The rows are grouped in 4 ways, from coarse to fine. Each group lies inside one group of the grouping before and may be the whole of it. The rows also spread widely along 16 directions, which tell nothing about the answers.
In the rows, 128 means zero.
Known rows, each followed by its group in each grouping:
[ 76 112  54 167 108  54 134  35 101 132 113 183 122 117 103 152 126 147
 138 117  76 166  53  52  27 131 139 156  99 147 126 161  80 133 129 111
 164] -> Z24 vipoz Z830 netak
[132 173  77 118 104  41 114  99 144 144  79 136 149 126 139  95 158 112
 209 105 140 116 140 137 128 118 135 152  85  36 144 150 102 156 104  77
 196] -> Z971 Raz Z787 Teku
[143 106 113 127  99  93 141 160 138 116 134 142 163  91 119 147 116 144
 147 137 117 133 134  90 148 135 150 141 152 150  70 122 136 160  96 119
 127] -> Z24 rog Z849 Fen
[130 130 176 145 126 116 111 176 101 145  92 149 151 121 114 149 148 159
 138 139 126 140 145 104 172 142 193  78 164 108 112  77 142 146 116 138
 141] -> Z504 nobo Z807 gomi
[119 157 147 128 141  81 125 140 132 158 157 143 140 106 101 117 144 102
 141 126  95 140  97 117 144 119 149 140 130 140 148 119 147 174 138 160
  99] -> Z504 vakir Z872 kibu
[ 82 109 128 117 134  98 144  64  98 161 122 186 102 127 115  98 134 130
 132 107 138 124  63  89 108 136 128 116 112 144 154 130  78 126 129 135
 121] -> Z504 Legel Z493 pomi
[137  71 150 108 155 161 119 190 153 122 107  94  92 110  81 102 119 127
  91 160 115  93 179 102 187 128 106 166 167 179  54 144 182 158 137 130
 106] -> Z504 nobo Z494 tufo
[154 126 110 166 124 127 108 136 144 108  88  84 122 134 175 161 133 106
 102 110 148 104 137 184 204 103 114 113 154  53 141 145 135 138  93  96
 193] -> Z971 Raz Z787 kek
[ 90 149 120 140 121  83 167  97  95 122 111 156 118 137 138 192 154 146
 133 175 108 151  80 131 107 122 171 106 136  74 163 116 129 115 143 144
 176] -> Z504 nobo Z760 nokug
[108 154 156 162 133 153 147 132 106 167 115 115 116  80  74 101 122 110
 157 113 114 134 132 114  91 122 199 148 100 205  73 116  95 119 131 123
 101] -> Z24 rog Z849 bedud
[ 89 129 129 166 135 122 102 125 106 151 142 127 135 112 131 108 151 149
 124 102 104 135 141 141 119 137 141 128 140 140 127 160  90 154 141 135
 113] -> Z971 Mogiz Z829 sud
[139 127 188 130 111  89 170  84 159 147  61 143 102 144 102 121 118 120
 115 137 175 147 122  90 170 144 225  60 149 154 108 117  51 140 175 154
 110] -> Z504 Legel Z331 gasu
[176 123  76 147 114 140 102 184 102 119 142 131 168  98 151 146 107 124
 125  90  77 113 113 133 135  96  92 143 118  94 142  86 201 156  50 106
 146] -> Z504 nobo Z807 gukup
[125 157 163 107 132 113 139 124  98 164 174 135 126 108 176 125 167  90
 110 155 160 120  80 173 132  96 123 135 133 106 206 109 161 109 111 156
 135] -> Z504 Legel Z493 Nog
[ 60 127 128 121 144 108 155  71  99 148 120 161 112 140 107 129 166 138
 169 141 149  80  77 140 153 135 124 113 138  83 118 137  97 119 144 142
 162] -> Z971 Mogiz Z543 neb
[132 122 122 102 106 121 114 113 140 130 129 145 158 144 115 130 136 138
 151 130 162 113 135 128 115 131 106 145 120 113 122 125 148 133 112 127
 137] -> Z504 Legel Z331 zatop
[157  99 144 124 109 112 103 106 112 143 107 149 150 147 148 119 154 163
 107 145 180  86 126  97 144 134 115  88 185 101 107 105 144 113 137 156
 146] -> Z971 Mogiz Z829 sud
[166 214 108 173 124  68 104  62 175 115  86  99 165 149  97 131 133  96
 143 113 161 133 113  87  70 136 143 116 111 138  91 100 127 114 183 134
 113] -> Z971 Raz Z787 Teku
[131 104 119 119 101 163 133 162  90 155 151 151 153 108  98 109 121 160
 164 110  94  98 143 140 117 112 135 145 119 137 102 112 148 159  98 142
 111] -> Z504 nobo Z760 nokug
[143 154 135 111  99  82 114 145  81 167 115 142 168  87 152 102 179 150
 178 165 156 117 147 104  73 122 153 152 130  98 111 100 149 103 107 115
 170] -> Z24 vipoz Z830 netak
[ 77 156 171 125 170 163 174 111 105 129 108 141  72 138 132 118 117 127
 119 113 149 144  97 143 143 158 167  71 104 147 161 100  58 103 156 139
  84] -> Z504 Legel Z493 Nog
[127 125  92 159 125 163 129 114 131 109 130 121 127 162 127 156 112 145
 115  99  93 111 121 176 147 116 118 106 126  89 144 141 122 157 138 149
 132] -> Z971 Mogiz Z829 sud
[182 145  87 116  86 105 129  88 168 109 147  94 156 123 167 122 123  91
 123 124 191  91 124 155 105 105  80 163 120 120 115 144 145 113 110 113
 134] -> Z971 Raz Z787 kek
[145 163 135 120 139 109 110 120 129 139 144 128 146 125 149  97 139 102
 129 105 152 111 104 135 123 123  97 123 118 119 160  99 146 130 123 134
  96] -> Z504 nobo Z760 nokug
[173 126 164 123 122 119 134 135 131 152 109 117  98 103 124 113 119  85
  91 158 157 127 116  81 141 108 168 129 147 182 118  97 158 108 119 140
 124] -> Z971 Raz Z787 Teku
[141 112 101 151 113 160 117 120 125 107 168 107 132 125 173 148 113 121
  86 103 141 113 113 173 131 113  83 137 139 134 144 143 136 123  95 128
 122] -> Z971 Raz Z787 Teku
[118 158 116 158 147  84 110 148 101 136 138 118 150  65 142 137 151  97
 131 134 115 133  96  93 117 123 126 155 141 142 107 107 165 117  91 102
 145] -> Z971 Mogiz Z543 neb
[ 71 143 131 100 168 128 155 108 117 101  99 133  74 146 144 130 148 153
 123 181 157 137 125 116  93 162 116 135 117 117 139 135 114  74 164 116
 140] -> Z24 rog Z849 bedud
[146 144 149 146 110 116 138 136 108 166 143 123 156  95 114 113 150 125
 148 133 125 100 121 137 131 107 164 126 150 138  94 112 129 148 141 164
 116] -> Z24 vipoz Z830 netak
[ 96 114 159 107 135 160 130 166 143 119 121 120  86 135 115 144 119 129
 119 158 125 171 168 147 147 137 169 152 113 150 147 155 119 140 113 114
 133] -> Z24 vipoz Z830 netak
[ 98 145 132 161 184 150 110 170 110 146 167 125  97 114 142  93 127 121
  97  84  52 148 112 156 146 122 119 127 117 146 198 138 119 176 143 154
  71] -> Z24 rog Z849 Fen
[116 135 122 149 127 130  92  96 155 135 174 140 154 146  66 172 119  87
 114 109 110 143  75 130 111 103 108 165 109 166 154 130 182 159 110 154
 115] -> Z504 Legel Z493 pomi
[104 151 153 169 139 145  95 116  97 156 173 144 174 128 131 124 149 135
 133  70 136 118  96 164 127 133 114  95 137 132 152 103 111 145 125 160
  85] -> Z504 Legel Z331 gasu
[ 88 142 161 115 158 109  86 154 141 122 163 122 131 114 138 123 154 109
 125 137 166 148 136 123 156 157 105 152 144 158 138 135 144 131 106 112
 107] -> Z971 Raz Z787 Teku
[106 122 154 143 120 143 128 133 139 117 129 122 131 122 119 157 116 133
 106 126 147 166 143 130 127 147 162 125 132 176 114 137 102 131 118 121
 107] -> Z504 Legel Z493 pomi
[121 110 147 100 133 150 100 168 109 126 133 146 108 126 170  94 121 154
 112 121 156 155 165 110 126 159 125 122 124 152 161 117 114 116  92 107
 103] -> Z971 Raz Z787 Teku
[137 182 116 121 151 177 105 153 161  83 137  80 134 170 145 136 126 133
 122 130 143 126 178 188 114 143  92 134 102  99 148 126 159 119 155 131
 101] -> Z971 Mogiz Z829 sud

New rows, each followed by its group in each grouping:
[110  97 162  91 111 167 147 155 126 116 149 150 114 139 128 141 113 170
 119 165 152 156 160 123 119 155 159 129 133 175 125 126 118 118 119 142
  99] -> Z24 rog Z849 Fen
[120 139 137 156 119 121 143  79 104 146  90 129  91 133 146 122 130 130
  93 131 130 155 113 125  67 118 175 110 110 139 165 133  84  99 152 131
 133] -> Z504 nobo Z760 nokug
[ 83 131 123 137 158 138 132 197  56 143 161 141 116  76 112 123 153 172
 136 169  52 141 137  91  88 138 146 160 146 169 107 110 171 130 139 152
 108] -> Z971 Raz Z787 Teku
[110 150 157 112 113 144  86  98 122 173 151 148 154 150  95 102 153 118
 170 115 173 111 130 148 102 124 134 143 101 133 144 121 135 122 113 141
 125] -> Z971 Mogiz Z829 sud
[ 94 141 161 126 173 195 122 196 134 125 144  63  91 124 130 116 155 125
 116 154 115 109 190 222 171 120 115 166 134 116 133 171 147 146 153 135
 120] -> Z24 vipoz Z830 netak
[ 97 145 157 142 112  86  95  56 118 163 170 186 176 166 100 154 166 137
 148 125 159 132  59 119 107 132 137  98 145 121 163 109 120 140 145 186
 122] -> Z24 vipoz Z830 netak
[ 99 163 145 115 154  80 115 130 160 105 122 119 151 122 119 131 151 112
 154 134 172 124 127 117 161 164 108 127 138 121  96 115 130 136 134 106
 112] -> Z504 nobo Z494 tufo
[124 136 131 120 123  85 104 139 148 122 140 150 154 111 128 129 120 114
 148 109 139 161 117  92 138 148 135 137 119 151 129 118 117 156  88 103
 113] -> Z24 vipoz Z830 netak
[145 175 102 126 153  68 123 117 162 123 133 133 138 131 154 106 130  83
 146  86 125 114  78 138 176 120  93 117 109  77 179 115 129 168 121 123
 118] -> Z24 rog Z849 Fen
[169 140 126 108 141  59 152 145 153 120  96 128 112 111 134 101 128 113
 119 155 129 113 117  63 181 135 142 106 164 126 103 103 143 152 160 145
 111] -> Z971 Raz Z787 Teku
[ 96 153 104  99 133 142 153 109 174  80 179 126 134 138 102 169 102  97
 154 135 149 135  97 152 114 140  93 175  86 158 120 135 146 123 106 115
 103] -> Z24 rog Z849 bedud
[145 123 170  54  92 168 183 152 161 127  88 100  93 160 101 112 129 161
 148 209 173 115 230 171 124 133 188 149 116 121  92 153 123 118 178 149
 129] -> Z504 vakir Z872 kibu
[167  99 157 127  89 137 115 152 152 154 110 126 129 120 137  87 105 131
 118  99 147 148 183 131 150 123 182 123 125 164 128 146  82 163 100 118
 108] -> Z24 rog Z849 Fen
[168 134 113 168 141 182  92 187 151  70  96  62 135 136 117 175 101 147
  71 143 102 151 193 120  97 134 114 146 139 158  81 112 200 119 137 113
 112] -> Z504 nobo Z760 nokug
[115 167 109 194 153 110 123  93 106 128 120 129 123 144 108 199 146 103
 113 133  89 121  44 133 141  98 136 103 146  84 157  96 173 126 143 163
 172] -> Z971 Raz Z787 Teku
[126 118 111 184 119 103 137 125  99 157 125 113 100  79 169 142 138 100
  85 127  79 150  98 150 121  78 163 155 134 123 171 163 119 139  99 117
 177] -> Z24 rog Z849 Fen
[115 144 118 117  87 107 121 124 186  89 163 116 169 152 123 207 130 119
 142 162 150 166 152 173 139 131 148 159 126 110 133 165 149 153 104 123
 153] -> Z971 Mogiz Z829 sud
[109 109 115 142 135 103 186  93 161 110 121 115  64 114 103 161  96  91
  72 153  84 157  84 113 137 113 160 151 129 178 126 174 108 152 159 143
 118] -> Z504 vakir Z872 kibu
[ 84  77 144 116 149 162 150 108  76 161 116 161  77 127 119  76 136 172
 105 121 126  95 115 113 121 140 117 112 139 153 125 139  84 121 156 153
 104] -> Z504 Legel Z493 pomi
[134  85 127 102  95 177 128 132  89 125  83 169 113 161 128 149 111 181
 131 145 147 127 146 116 106 133 146 107 112  98 140  90 139  97  85 114
 170] -> Z504 nobo Z494 tufo
[160  95 122 142 130 171 100 152 139 147  90  91  73 111 142  77  97  97
  73 100 111 138 174 128 127 100 138 163 103 167 146 164 122 135  93  91
 133] -> Z971 Mogiz Z543 neb
[108 142 186 133 142 159 121 113 134 128 136 113 109 136 137 158 128  90
  97 129 190 141 104 165 153 132 137 117 128 149 156 115 124  95 104 124
 123] -> Z504 vakir Z872 kibu
[154 121 105 173 143 126 102 132  97 147 141 130 130 124 168  87 133 155
  73  90  77 114 116 117 115 119 106  95 159 127 159 124 123 155 161 172
  86] -> Z971 Mogiz Z543 neb
[115 172 143 117 135 134 132 158  96 143  86 138 144 129 113 106 154 171
 183 132 132 124 169 130 107 150 166 108 107  91 115  90 117 123 148 127
 128] -> Z504 Legel Z493 pomi
[176 118  68  78 106 117 183 128 172 106 143  90 123  98 104  98 108  93
 154 157 138  45 132 130 144  99  73 201 123 142  41 149 178 143 132 127
 121] -> Z971 Raz Z787 Teku
[123 147 143 133 138 110 156 116 165 121  97  97  81 120 109 131 117  91
 107 156 125 160 132 117 125 125 180 146 113 167 120 154 102 133 159 123
 124] -> Z24 vipoz Z830 netak
[120 121 126 137 111 151 160 109  95 149 135 123 117 102 130 121 130 128
 136 130 134  99 110 153 106 109 144 140 122 140 106 133 105 113 122 135
 136] -> Z24 vipoz Z830 netak
[122 109 125 159 110 123  97 101 117 115 119 134 120 164 148 193 147 156
  72 170 136 159 122 124  99 122 136 123 161 111 165 140 157 106 132 147
 177] -> Z971 Raz Z787 Teku
[175 105 108 111  85 118 117  97 174 133 106 135 127 170  89 132 111 125
 122 145 125 126 140 114 110 100 140 153 113 124 132 150 152 160 139 150
 148] -> Z24 vipoz Z830 netak
[172 173 102 102 122 105 141 160 154 107 159  86 143 123 172 156 151  92
 119 188 129 109 133 179 139  90 101 169 135  67 162 128 219 128 126 143
 157] -> Z971 Mogiz Z543 neb
[160 152  97 112 103  84 160 103 155 127 138 118 135 120 150 108 128 109
 140 134 130 111 115 146 117 107 126 145 114 107 135 146 115 152 147 140
 123] -> Z24 vipoz Z830 netak
[147 164 129  99 149 103 155 142 121 121 101 156  94 146 130 147 124 118
 128 174 104 148  86  90 132 121 159 104 113  91 184  71 169 122 142 153
 142] -> Z24 vipoz Z830 netak
[104 135 150 145 119 168 106 139 102 142 122 133 122 144 119 151 136 142
 141 126 137 145 147 159 126 128 167 122 117 120 151 119 124 119 100 125
 152] -> Z971 Raz Z787 Teku
[131 127  80 134 136 174 165 102 117 103 143 143 112 139 106 144  79 120
 123  89  94  96  63 134 118 118  91 116  93 137 129  89 139 130 119 143
  94] -> Z504 nobo Z494 tufo
[113 106 132  94 164 149  90 192  88 122  97 158 111 132 136 127 143 159
 144 148 127 117 136  94 161 146  93 131 133  80 143  86 185 117  77  98
 171] -> Z24 vipoz Z830 netak
[154 147 127 130 116  96 152 127 178 125 122  80 102 102 118 126 123  88
  94 181 117 160 153 117  86 103 170 191 119 185 113 170 145 133 161 132
 121] -> Z24 rog Z849 Fen
[ 98 121 144 135 136 163 132 160 127 126 135 111 109 114 132 129 122 129
 123 122 124 139 159 162 158 137 153 133 127 145 123 151 103 140 110 115
 118] -> Z971 Mogiz Z543 neb
[102 138 169  79 112  74 120 117 134 150 170 145 135 132 163 138 186 115
 133 198 184 143 121 156 127 121 133 160 145 100 187 153 149 122 121 145
 160] -> Z24 vipoz Z830 netak
[169 129 142 193 119 179 107 136  98 152 116 122 143 142 111 177 125 127
 100 118 104 107  98 152 142  82 157  96 151 108 139  78 181 125 113 170
 158] -> Z24 rog Z849 Fen
[186 126 102 130 132  95 103 141 133 131 115 107 117 114 169  95 133 112
  67 141 107 124 131 101 100 101  92 151 137 122 161 124 183 134 138 132
 125] -> Z504 nobo Z494 tufo
[ 76 155 136 164 155 148 114 106 109 158 114 116 102 112  88  95 136 116
 143  99 109 136 131 128  90 134 159 145  93 171 114 147  87 124 145 117
 112] -> Z971 Mogiz Z829 sud
[197 144  91  92  99 108 146 130 141 111 143 143 131 114 171  96  83 108
 120 112 145 137 111  85  94 127 118 129  95 158 152  88 136 121  98 121
  85] -> Z971 Raz Z787 Teku
[158  65 116 138  89 211  83 136 108 138  84 128 113 162 141  86  96 193
  92  82 128 131 210 141  73 127 125 125 104 142 137 149  97 128 104 107
 121] -> Z504 nobo Z760 nokug
[156 121 124  92  93 141 158 134 132 147 146 149 127 122 145  76 103 136
 150 103 136 120 144 144 120 121 149 129  97 143 145 128  89 151 111 136
  89] -> Z24 rog Z849 bedud
[114 120 128 125 155 106 154 139 135 110 149 135 112 110  95 172 123 104
 105 173 102 118  71  83 176 125 127 134 168 156  97 109 186 141 138 160
 120] -> Z971 Mogiz Z829 sud
[130 151 102 112 123 167 108 176 104 109 136 107 137 112 132 138 132 148
 149 162 128 135 176 129  56 131 112 188  98 138 112 112 191  90  98  99
 142] -> Z971 Raz Z787 kek
[116  87 120 158 144 149 111 134 107 152  85 126  78 110 117 119 117 110
  90 106  87 138 119 118 137 100 136 152 116 138 153 151 130 142  94 100
 166] -> Z504 Legel Z331 gasu
[127 139 121 156 138  90 123  80 150 136 153 119 120 134 163 117 138  99
  72 102 122 139  87 153 125 112 106 121 138 128 192 163 105 157 162 159
 100] -> Z504 Legel Z331 zatop
[154 129 123 140 103 163 128 144 122 115 130 103 131 119 132 171 116 117
 113 151 146 123 135 144 119 107 140 146 133 139 110 110 173 101  93 122
 154] -> Z971 Raz Z787 kek
[122  95 138 124 145 157 103 155 117 114 110 142 118 137 145 106 114 157
 121  90 158 109 143 112 189 164 103  89 151 128 112 108 104 136  98 111
 109] -> Z971 Raz Z787 Teku
[133  85 105 115 124 195 175 136 111  90 132 122 104 120 139 134  90 169
 104 140 141  92 131 122 109 143  97 132 135 169  68 117 125  93 125 129
 100] -> Z24 rog Z849 Fen
[141  65  87 127 154 169 117 170  73 129 160 181 104 121 139 115  95 168
  80 106  47 111  78  75 128 118  70 124 142 147 163  90 184 150  97 159
  98] -> Z24 rog Z849 Fen
[131 152 103 116 119  82 141 151 126 114 138 149 151 120 161 128 131 151
 150 126 105 144 130 122 143 145 145 105 131  90 147 117 115 162 128 134
 116] -> Z971 Mogiz Z829 sud
[132 127 117 104  97 147 163 126 117 130 126 130 119 113 119 121 114 140
 152 151 136 128 143 128  76 124 157 157  96 153 103 129 114 112 119 121
 129] -> Z24 vipoz Z830 netak
[142 153 102 124 124  91 122 126 127 122  90 131 133 119 141 132 130 108
 149 121 130 130 115 117 122 117 127 137 102  84 144 107 147 127  92  89
 165] -> Z504 nobo Z760 nokug
[159 151 178 132 154 102  94 170 116 151  94 128 118 121 182  89 149 121
 104 118 151 141 137 112 177 136 153  76 152 100 178  89 118 136 124 129
 121] -> Z24 vipoz Z830 netak
[ 60  89 149 110 117 111 104  86 114 177 102 172 107 163  91  75 170 187
 165 131 136 126 166 128 110 149 153 137 124 112 134 193  53 161 164 139
 147] -> Z24 vipoz Z830 netak
[134 147 111 152 143  62 106 168 109 160 116 141 154  42 124  66 130 106
 167  77  91 137 118  55 126 133 144 153 117 166  89 107 114 164  83  82
 110] -> Z24 rog Z849 bedud
[101 170  98 128 163 137 121 105 110 125 120 125  89 149 129 109 139 136
 123 141  95 145 116 127  38 129 108 158  76 121 180 133 136 104 170 134
 122] -> Z24 vipoz Z830 netak
[145  95 140 107  83 128 104 159 114 146 158 169 151 125 157 127 120 157
 118 131 132 166 155 113 120 132 162 124 135 144 167 123 130 148  74 134
 120] -> Z971 Mogiz Z543 neb
[143 153 106  96 118 136 136 173 128 118 108 152 136 133 101 131 108 148
 181 141  99 150 153 102  99 134 160 146  80 115 130  88 160 137 101 113
 133] -> Z24 rog Z849 bedud
[168 134 151 114 112 182 127 146 114 158  81 109 115 128 109  75 121 139
 144 130 157  95 187 126 109 121 167 125 109 142  90 103 128 105 133 127
 123] -> Z971 Mogiz Z829 sud
[100 120 151 149 139 140  91 145 115 150 147 108 133 102 111 122 156 117
 127 128 144 110 140 140 146 124 119 159 154 157  98 145 147 132 110 123
 132] -> Z971 Raz Z787 kek
[108  91 133 124 122 185 127 182 127 105 149 118 114 117 120 141 101 156
 116 128 119 144 176 140 150 147 139 144 137 178  97 145 123 145 100 118
 100] -> Z971 Raz Z787 kek
[150 115 149 131 128 177 135 143 124 120 103  99  95 134 132 148 118 119
  79 161 144 120 141 144 128 110 138 130 135 138 129 110 166  97 124 132
 140] -> Z504 nobo Z494 tufo
[134 138 126 114 139 155 135 141 148  86 127 110 152 131 138 140 113 128
 139 107 181  94 131 149 164 154  80 114 131 119  86 100 135 119 110 109
 104] -> Z504 Legel Z331 gasu
[141 120 123 115 123 137 118  90 151 128 149 113 118 143 133 107 128 113
  98 135 161 108 119 138  95 117  86 159 122 155 134 153 136 119 145 144
 108] -> Z24 vipoz Z830 netak
[131  85 125 137 102  52 108 122 105 153  96 165 131  93 143 125 145 151
  92 152 117 171 124  40  92 129 162 140 157 152 129 140 124 137 109 115
 160] -> Z504 Legel Z493 pomi
[121  89 161 169 132 152 106 100 109 179 121 151 121 110  51 144 114  81
 109  96 121 109  58  90 158  93 148 131 139 190 105 102 156 140  85 142
 138] -> Z504 Legel Z331 gasu
[100  75 121  91 105 101 144 121 108 144  80 165 103 124  87 127 142 173
 151 182 119 124 148  77 108 135 153 165 134 119  88 153 134 130 124 116
 182] -> Z504 vakir Z872 kibu
[147 173 113 135 138 136 141 148 142  93 108  99 145 132 124 166 123 112
 145 133 133 107 122 154 150 125 119 119 119  86 108  83 171 122 122 117
 138] -> Z504 nobo Z494 tufo
[172 133 154 105 102 141 132 170 125 143 145 136 132 120 130 125 116 121
 124 150 137 137 143 118 139 114 171 123 134 153 142  90 163 135 107 153
 108] -> Z971 Raz Z787 kek
[130 144 143 135 134 117 138 136 109 142 109 130 100 118 139 136 137 119
 112 157 112 151 113 117 116 114 171 124 126 124 161 114 134 121 133 138
 146] -> Z24 vipoz Z830 netak
[171 117 154 128 110 155 119 155 107 138 149 130 133 120 126 155 125 136
  83 180 128 140 123  96  87 108 151 137 153 175 130  87 197 104 125 171
 119] -> Z24 vipoz Z830 netak
[ 97 107 120 125 143 113 105 165 122 114 104 143 114 115 152 113 125 155
 133 107 115 160 155 108 152 161 129 127 124 118 137 146  87 156  94  82
 135] -> Z24 vipoz Z830 netak
[ 90 130 143 145 139 127 181  99 131 125 158 119  97 105 110 143 120 113
 105 145 117 134  86 132 126 131 158 130 140 191 103 149  86 134 168 162
  86] -> Z24 vipoz Z830 netak
[129 157  75 140 146 125 113 129 116 105 173 143 179 143 152 133 133 151
 140  74 100  93  87 163 131 132  46 110 124  71 159 103 152 163 131 153
  95] -> Z504 Legel Z493 pomi
[130 109 135 120 157 138 131 128 111 143 114 133  95 116  93 101 131 126
 110 153 118  94 102  75 121 123 110 144 143 165  93 109 163 119 153 151
 115] -> Z24 vipoz Z830 netak
[ 82 117 125 151 137 157 140 106  98 153  93 154  85 136  91 119 119 146
 145 106  92 138 116 128 108 125 172 125  94 135 140 139  79 133 127 123
 144] -> Z24 rog Z849 bedud
[140  77  89  97 113 174 133 178  56 118 130 166 118 125 185 113 119 216
 113 144  99 113 157 110  95 140 102 117 138  97 144 104 150 110  98 131
 137] -> Z971 Mogiz Z829 sud
[129 201 122 126 163 121 120 169 159  84 104 102 162 141 114 139 130 125
 177 110 135 117 149 147 166 161 113 105 110  79 102  79 148 146 140 109
 104] -> Z504 nobo Z494 tufo
[146 141 161 171 153 170  76 125 134 117 102  90 115 171 166 150 141 125
  58 121 166 126 142 166 156 127 115  83 160 100 167 117 145 104 143 142
 137] -> Z971 Mogiz Z829 sud
[155 135 144 117 129 128 106 136 143 126  93 123 112 156 154 108 129 139
 107 132 152 142 157 125 130 136 137 109 125 108 162 123 119 129 140 129
 127] -> Z24 vipoz Z830 netak
[109 122 158 131 143 165 123 176 102 129 118 120  97 132 161 133 143 165
 100 159 120 155 171 155 127 136 157 122 139 120 164 133 127 117 132 134
 135] -> Z24 rog Z849 Fen
[110 134 156 150 165 133  93 116 149 127  95 129  98 161 110 122 123 111
 109  94 147 132 116 117 189 147 132  87 138 131 146 121 104 145 137 128
 114] -> Z971 Raz Z787 kek
[145 103 151 106 141 172 143 144  84 154 143 161  83 122 161  94 107 122
  96 114 127 113  84 124 150 113 126  97 124 140 188  87 127 120  99 152
 103] -> Z24 vipoz Z830 netak
